The same things were measured in two ways. Each way mixes the same 5 hidden numbers, adds some noise and spreads widely along 3 directions of its own, which tell nothing about the thing.
Some things both ways: the first way, then the second way.
[ 11 -25  51 -24   2  -2   1  14   6  29 -35]
[  3   0   5  35 -15   2  -9  48  17  15]

[ -9   9 -19  -3 -11 -10  13  -7  15 -13 -15]
[ 13 -43  -7  -2  19  -2  33 -25 -33  -8]

[-11  -4 -28  12  -4  -3   7   4  10 -10 -16]
[  6 -36  11 -10   7  18  -2 -36  -5  13]

[  0   0 -38   4 -34 -35  -1  42  -5  51 -29]
[  9 -35   4 -29  -3  18   1  37 -23 -26]

[ 12  15 -24  24 -22 -30 -14 -10 -46 -10  29]
[ 15 -22 -34  -2  -4  23  47 -14 -23  -7]

[-22   1 -14 -19  37  20  24 -11  40  -9   7]
[-37   8  -1  26   3  17 -35 -14   5  -4]

[ -4   4  -4  -9  20 -21  19 -24  -3  -9  33]
[-23  10 -24  41   6  -1  -3 -16 -14 -19]

[ 14  13 -32 -23  29  -2  -1  -5 -15  30  49]
[ 10  50  -7  -7 -10  -1   5  44  32 -24]

[ 26   8 -12 -39 -64 -51  39  -8 -16  43 -16]
[ 38  11  -6  -3  -8  17 -24  26  29  -9]

[-15  18 -64  24 -14 -26  26  22  27  30 -20]
[ -5 -37  18 -20  15  12 -34  -7 -21 -26]

[  1  43 -17  50  -6   2  11 -42 -10 -66   9]
[-29   2 -16  38  -9   6  15 -19  -1   8]

[ 9 14  5 -6 69 27 -9 21 18 38 15]
[ -7 -17 -20  -1   7  34  -6  42   9  -8]

[ 30  15  22  -4  13   0  -7 -16 -26   4  25]
[ 15  57  -6  27 -57  14  -1  67  60  21]

[ 25   2  23 -12  82  34 -21  -6 -17  23  52]
[38 41  5 11  4 -2  3 27 70 23]

[  7  16  26 -13  14  17  17 -19  22 -15 -13]
[ -8  15   0  34  -6 -11   9  39  14   6]

[ -9  -9   1  -4  12  13   3 -31   5 -47   6]
[-40  32   1  37 -34  10  -4  -9  23  22]

[  9  31 -18  19  13  30   4 -13   8 -31  -1]
[-35 -19 -33   6   8  45  17  14  -5   1]

[ -7  12 -39  -4 -16 -35  19   5  -1  23   6]
[ 10  -1   2 -10 -14  -4   2  13 -16 -28]

Other things, the second way, with their names:
J550: [  8 -58   2   5  37  32 -30 -33   1  16]
J249: [  3   4 -24  37 -91  48  14  41  15  37]
J28: [-54 -41 -47  28 -13  66 -22 -18 -32  -7]
J759: [-32 -56 -52 -10 -57  91   7  -7 -48  -8]
J19: [-17 -34 -16   2  12  22  -4  -4 -31 -23]
J975: [  7  25   6  25 -46  15 -16  31  34  21]
J728: [ -1 -17 -10  16 -26  17   1  32  -9   3]
J346: [-17  21 -30  21 -21  43 -24   8  14  -9]
J979: [-31 -23 -37 -22  -1  52  58 -29  -2  15]
J813: [-58  -7 -39   3 -25  39  23   6 -33 -25]
J606: [ 72  39  22 -16 -27  -7  24  49  70  32]
J761: [-45 -45   6 -30  62  22 -18 -38 -19 -21]
J418: [-24  -5 -21  -2  27   1   8 -20 -32 -45]
J265: [ -3 -21  -7  13 -14  25  -7   4  -3   5]
J870: [-48  34 -19   1 -34  43 -23  -7  11 -19]
J195: [ 10  18 -17   4  21  -9  29  40  17 -15]
J144: [ 16  31  24  15  -6  -5 -27 -13  47  20]
J138: [ 6 -1 -9  9 -8 19  4 21 16  7]
J365: [  3  -5  25  24 -42  28 -58  -9  28  33]
J784: [ 17   1 -17  10 -30  31  17   4  15  23]
J368: [  1 -20   9  11 -19  24 -14  31  20  28]
J329: [  7 -59  25  12 -21  -9  13 -21 -47  14]
J783: [ -2 -30 -28 -18 -37  69 -16   0 -12  -7]
J131: [-17 -23  22  39  11 -39   0 -22 -42  -9]
J153: [ 39  -8  38   4  10 -26  -5 -39  17  18]
J325: [-23  54  -8  47   0  -9 -23  -3  28  -8]
J926: [-14 -34   2 -17  -5  36  -6 -13  -4  10]
J500: [ -3   7 -17  18  15  10  -4  23  13 -11]
J393: [-19 -31 -16  28 -35  11  38  -2 -35  10]
J344: [-22 -13  -8  27  14  -2  14 -16  -9   4]
J215: [  2  -9 -31 -10  25  41  31  19  28  10]
J571: [ 10 -12  -3   4 -49  25   4  29  -3   8]
J216: [-16 -12 -27  25 -16  11  40  36 -17  -5]
J146: [ 29   1  -8  12 -55  24   9  29  14  19]
J293: [-31  18 -30  16  36   0  38  33  10 -17]
J93: [ 20  36  31  19 -23 -42 -12  22  13  -9]
J740: [ 37 -10  10 -19 -17  50  15 -21  74  77]
J913: [ -4   9 -36  13   2  35  11  41  23   0]
J600: [-10   4  -7  10 -17  13   6  85  12  -7]
J40: [ 19  -1 -10 -13 -59  42  19  -6  14  23]
J450: [ 31  11  37  -7 -32   3 -28   5  38  27]
J866: [ -6 -22  -4 -17   6  22  -3  -1 -10 -14]
J781: [-23   7 -12 -13 -40  16   1  24 -33 -45]
J949: [ 52  -9  21   6   6 -15  -2  10  24  17]
J226: [ 35 -16  12  13 -11  -3 -13  43  12  10]
J569: [25 -4 -3  9 13  6 30 34 32 23]
J29: [ 14  -8 -34 -23 -13  47  42   1  11   6]
J616: [ -2  15  17  20 -16 -18 -14  20   2 -10]
J679: [ 39  13  21  70  36 -64   2  22  29  23]
J278: [ 27 -32  20  -5 -39  34 -19 -22  16  40]
J69: [-16  33 -22 -21 -29  21  16  13  -1 -35]
J409: [ 27  -6   5  -8 -32  22   5  19  18  19]

Some of these things the first way, each followed by its name:
[ 11 -14  29 -27  25  69 -17  -2  10 -26 -22] | J740
[-25  16 -16  54 -71 -45  19   5  12 -30 -63] | J329
[-17 -17 -24   2  13  13  -9  22  13   6 -11] | J926
[ 28  19  69   1  -5 -12  28 -23  22  -4 -25] | J679
[ 10   2  -3 -22   4 -21  14 -19 -13  19  23] | J346
[-23  -3 -58 -12   6 -33   3   8  -3  18  27] | J781
[  9   1  -4  12 -34 -36  -4  16 -23  13 -17] | J571
[ -3  -9  -3 -38   3   5  29 -19  15   1  -3] | J144
[ 14   3  22  -5 -20 -28  14  21  12  40 -39] | J226
[ -9   4   8  16  50  20   2  20  35  21 -14] | J550
[ 21  -4  16  -2 -14 -12 -15  32 -19  34 -21] | J600
[ 40  44 -11  17   0   8  -5  -9 -25   2  16] | J606
[ 16   3   7 -49   6  34  10 -20   3 -16   5] | J293
[ -1 -19  -6 -18 -24 -11 -13  -1 -28  -2   1] | J40
[ 22 -20  13 -35   4  29 -16   5 -27  17   1] | J215
[-18  -5 -30 -13  29  12  -5 -11   7 -21  27] | J813
[ 25 -16  44 -17  37  29 -31  21 -10  24  -3] | J569
[ -6 -10   2  -1 -12 -21  11  -6   5  -6 -13] | J28
[  3  -6  27  -4  -1  11   2  15  19  11 -44] | J368
[ 18  -7 -12 -12   1   3 -28   4 -40   3  32] | J29
[  1  13 -45  32 -85 -57   5   3 -37 -15 -20] | J759
[ -6  32  -9  68  -9 -18 -14  -8 -14 -53   0] | J393
[ -2   9 -38  -3 -27 -29  13   9  -4  14   1] | J783
[ 11  -1  16 -21 -25 -18  20   3   7  25 -32] | J949
[ 30  -3  18 -29  -6   1   2  -7 -18  17   1] | J913
[-20  15 -50 -37  13   0  36 -26  28  -6  20] | J418
